There are 5 ways to turn a row about zero (a turn may also mirror it). The second row of each pair is the first, turned, with some noise. The first 45 pairs use one turn. New pairs use 2 turns, one after the other, and a turn may come again.
In the rows, zero is written as 128.
Known pairs, each followed by its turns in order:
[112 123 166 124 174 127 127 155]
[176 138 109 147 131 168 134 125]
k_914

[130 158 118 120 141 121 131 117]
[119 128 144 140 110 109 121 135]
k_955

[120 127 127 142 150 126 143 122]
[124 104 130 141 138 122 122 128]
k_955

[115 131 115 148 117 154 140 136]
[120 102 116 119 137 122 148 114]
k_943

[100 117 128 143 185  96 121 188]
[ 70  71 132 125 129 128 169 156]
k_743

[154 115 144  61 138 117 128 143]
[134 144 143 123  95 116 116 193]
k_743

[129 123 117 134 125 146 141 164]
[124 104 129 109 116 146 148 126]
k_943

[123 123 128 172 177 170 114 160]
[132 156  79 184 117 152 121 137]
k_914

[ 91 119  73 185 160 159 129 137]
[ 94 124  72 185 100 123 163 144]
k_914

[164 129 149 122 125 143 134 113]
[124 126 155  91 136 122 132 134]
k_955

[130 131 152 139 107 153 126 124]
[154 140 128 151 132 122 139 114]
k_743

[116 104 144 137 119 123 150 121]
[130 114 115 119 150 143 103 121]
k_955

[148 111 128 115  79 121 123 116]
[157 154  90 122 113 120 116 134]
k_743

[124 118 145 124 110 134 116 167]
[137 161 132 113 102 148 126 124]
k_914

[144 134 195 133 138 153  61 195]
[130 135 128 202 146 139 201 185]
k_743

[153  86 146 131 129 125 167 130]
[130 147 133 103  85 102 153 121]
k_743

[131 109 130 156 148 115 123 120]
[125 135 131 160 147 133 145 115]
k_914

[129 115 131 133 154 179 159 130]
[142 108 141 136  82 127 145 167]
k_582

[150  86 122 134 146 103 165 144]
[124 138 170 110 152 132 130 176]
k_582

[154 137 162 143 119 134 117  99]
[124 145 158 156 143 102 141 134]
k_943

[147 131 112 149 141  91 133 127]
[130 165 157 121 141 128 114 125]
k_582

[129 135 128 188 120 141 133 121]
[120 131 172 126  98 122 142  99]
k_582

[117 117  61  96 132 129 107  99]
[ 81 164  82 116 112 135 107 145]
k_582

[130 138 122 135 148 120 120 120]
[118 127 137 146 128 122 131 142]
k_955

[149 103 136 127 128 129 127 104]
[136 129 140 108 147 137 121 151]
k_955

[139 131 125  90 139 158 100 143]
[150 134  79 129 120 131 151 142]
k_582

[133 126 137 128 186 127  93 105]
[160 167 107 166 139 147 140 143]
k_943

[114 104 120 140 124 122 149 151]
[106 120 152 139 143 125 141 149]
k_582

[127 123 125  67 126 184 145 123]
[136 153 164 161 110  88  84 142]
k_743

[128 126  95 114 188 100 136 189]
[146 137 111 181 158  64 153 107]
k_955

[104 111 160 133 125 139 107 155]
[128 128 135 103 164 142 140 157]
k_943

[138 133  61 142 133 134 122 122]
[112 103  82 155  97 130 128 117]
k_943

[142 126 195 184 103 127 112 120]
[ 91 161 170 131 169 100 170 147]
k_943

[130 105 131 114 148 127 132  81]
[145 117 145 143 162  98 141 144]
k_914

[132 139 136 127  97 195  95 116]
[140  74 142 158 165 104 149 148]
k_943

[126 137 118 125 126 171 116 128]
[128 136 113 135 109 112 105 153]
k_914

[144 137 137 125 135 146  83 142]
[119 147 125 163 143 148 137 152]
k_743

[140  99 123 115  98 188 128 133]
[133 172 121 169 112  90 115 116]
k_743

[174 147 125 161 135 144 113 119]
[ 99 138 121 155 145 125  84 121]
k_914

[110 124 115 122 154 125  95 131]
[121 149 104 129 129  93 131 133]
k_582

[127 117 130 107 130 118 150 123]
[126 117 127 125 140 137 110 150]
k_582

[167 127 135 155 136 120 129 152]
[105 140 145 132 105 141 160 137]
k_943

[176 129 137 113 123 130 119 100]
[123 132 152 124 165 110  92 135]
k_914

[134 123 136 145 134 163 117 106]
[126 101 137 112 125 146 147 149]
k_955

[133 123 129  96 116 195 143 132]
[163  97 127  77 101 118 144 116]
k_955

New pairs, each followed by its turns in order:
[131 118 110 114 126 115  70 102]
[149 109 123 153 122 119 184 129]
k_914 k_743

[126 165 127 181 107 147 124 120]
[151 156 116 168 123 130 146  91]
k_743 k_943

[160 122  97  61 154 138 126 135]
[139  88 108 167 169 130 147 171]
k_743 k_743

[140 115 164 130 126 107 144 106]
[124 139 135 142  95 142 133 161]
k_582 k_743

[114  99 130 141 118 138 140 103]
[134 105 130 148 136 161 136 142]
k_955 k_943

[158 109 179 100 134 147 130  65]
[121 133  70  86 156 162 153 163]
k_582 k_582

[110 159 108 123 132 111 129 162]
[100 105 107 128 110 147 148 144]
k_914 k_582

[115 155 144 126 160 140 131  74]
[106 110 128  73 128 143 149 154]
k_743 k_955

[136 111  88 144 130 144 122 140]
[126 111 161 110 155 130 135 118]
k_955 k_955

[148 111 101 135 125 117 148 124]
[104 127 145 113 146 121 150 139]
k_955 k_955

[144 142 120 119  75  93 106 125]
[131  72  98 122 147 107 117 117]
k_914 k_582

[138 133 151 138 120 175 159 159]
[140 158 124 124 109  90 165 101]
k_582 k_743

[169 156 145 117  96 138 195 121]
[147 163 117 145 110  84 112 193]
k_914 k_955

[110  97 130 147 130 114  66 109]
[138  70 145 100 144 132 164 138]
k_582 k_914

[128 104  75 133 111 110 119 146]
[142 114 122  71 145 122 125 105]
k_914 k_943

[111 137 131 150 130  66 134 143]
[158 131 112 133 142  70 139 132]
k_914 k_914

[140 133 106 130 112 152 126 107]
[118 120 106 118 111 139 141 106]
k_943 k_743

[144 155 116 127 125  72 169 106]
[168 129  91 116 107  91 151  97]
k_582 k_582

[126 145 132 195 132 143 137  98]
[143 144 177 120 105 155 102  89]
k_743 k_743

[117 141 117 132 119 145 122 129]
[118 121 133 143 138 131 137 145]
k_743 k_955

[127  61 124 146 122 131 129 125]
[156 106 150 124 142  93 170 138]
k_955 k_955

[125 131 124  84 115 148 103 136]
[117 100  96 138 107 142 126 106]
k_582 k_943

[139  88 159  61 105 128 121 141]
[ 56 139 144 129 101  96 113 142]
k_582 k_743

[136 145 126  72 111 137  94 107]
[111 121 144  69 107 148 104 120]
k_955 k_914

[117 152 152 107 120 136 133 107]
[108 155 144 124 152 115 129 141]
k_943 k_955

[124 153 151 104 118 134 133 133]
[117 142 136 118 159 117 148 121]
k_743 k_955

[124 121 127 142 195 119 125 135]
[155 151 141 144 178 133 124 103]
k_582 k_582

[111 131 114 143 118 118 132 134]
[128 115 139 131 125 151 138 135]
k_955 k_955

[ 98 119 104 119 109  90  91 134]
[118 108 115 180 110 112 111 153]
k_582 k_955

[ 96  61 153 138 156 122 103 123]
[ 45 129 139 127 140 101 116 130]
k_955 k_743

[130 133 150 136 140 181 103  89]
[100 170 148 156 151 154 157 126]
k_914 k_955

[127 128 125 125 181  61 107 195]
[118 185 186 161 113  96  71 108]
k_955 k_582

[139 139 111  64  69 167 163  99]
[129 106 188 164 118 106  78 183]
k_955 k_943

[149 157 189  61 127 117 127 114]
[205 129 131 103 166 132 150  94]
k_943 k_582

[125 186 121 136 115 110 121 137]
[114 141 132 140 177 157 115 125]
k_943 k_582

[ 90 114 127 122  98 132  78 111]
[126 135  83 125 136 128  82  96]
k_582 k_943

[124 166 122 159 135 127 171 108]
[118 121 127  96 137  98 109 174]
k_743 k_955

[130 132 142 114 127  98 103 127]
[129 140 119 165 127 123 118 113]
k_955 k_582

[125  96 134 138  97  86 149  75]
[103 138 138 193 149 154 138 151]
k_955 k_743

[140 189 122 176 113 132 153 124]
[182 160 131 148 135 160 145  92]
k_582 k_743

[132 172 134 142 133 130 117 195]
[147 127  81 139 158 170 166 122]
k_743 k_914

[118 122 141 114 118  95 101 134]
[132 154 123 123 120 104 102 149]
k_582 k_582

[109 133 167 116 109 144 133 180]
[173 152 127  92 151 146 126 153]
k_943 k_914

[139 154 132 137 172 130 140 162]
[115 151 110 126  79 129 153 142]
k_914 k_582

[133 129 141 126 151 138 141 141]
[143 136 144 126 143 138 145 128]
k_582 k_582

[195 137 112 186 111 134 109 121]
[121 123 195 112 172 130  82 112]
k_743 k_743

[145 137 109  70 135 104 127 100]
[129 137 113 175 148 126 129 177]
k_743 k_743

[142 126 165 146 127 127 118 160]
[125 104 163 119 119 128  99 115]
k_955 k_743

[126 106 136 135  85 113 147 158]
[116 113 166 146 100 119 144 106]
k_582 k_743

[185 121  98 143  79 146 128 133]
[141  81 111 152  78 158 122 141]
k_582 k_582

[127 162 114 119 140 117 163 137]
[126 141 120 154 157 146 158 117]
k_582 k_743

[104 127 149 120 122 109 195 126]
[152 181 143 173 115 148 135 124]
k_582 k_914

[111 133 122 135 165 128 108 101]
[ 89 111 103 140 139 135 116 131]
k_943 k_914

[136 133  61 168 163 140 135 149]
[130 122 140  76 121  63 159 138]
k_582 k_943

[123 150 142 136 135 155 132 130]
[ 96 125 145 139 130 119 128 123]
k_582 k_943

[123 160 134 106 173 156 125 100]
[149 150 133 144 166 138 174 131]
k_914 k_955

[141 131 115 129 109 143 154 124]
[112 140 138 135 152 126 110 117]
k_943 k_943

[131 144 111 103 115 141 134 130]
[114 138 124 139 100 136 147 127]
k_582 k_582

[140 152  78 121 142  95 106 146]
[148  90  72 118 124 141 144 118]
k_914 k_955

[171  99 140  92 124 117 117 170]
[128 151 122 152 113 114 125  59]
k_743 k_955

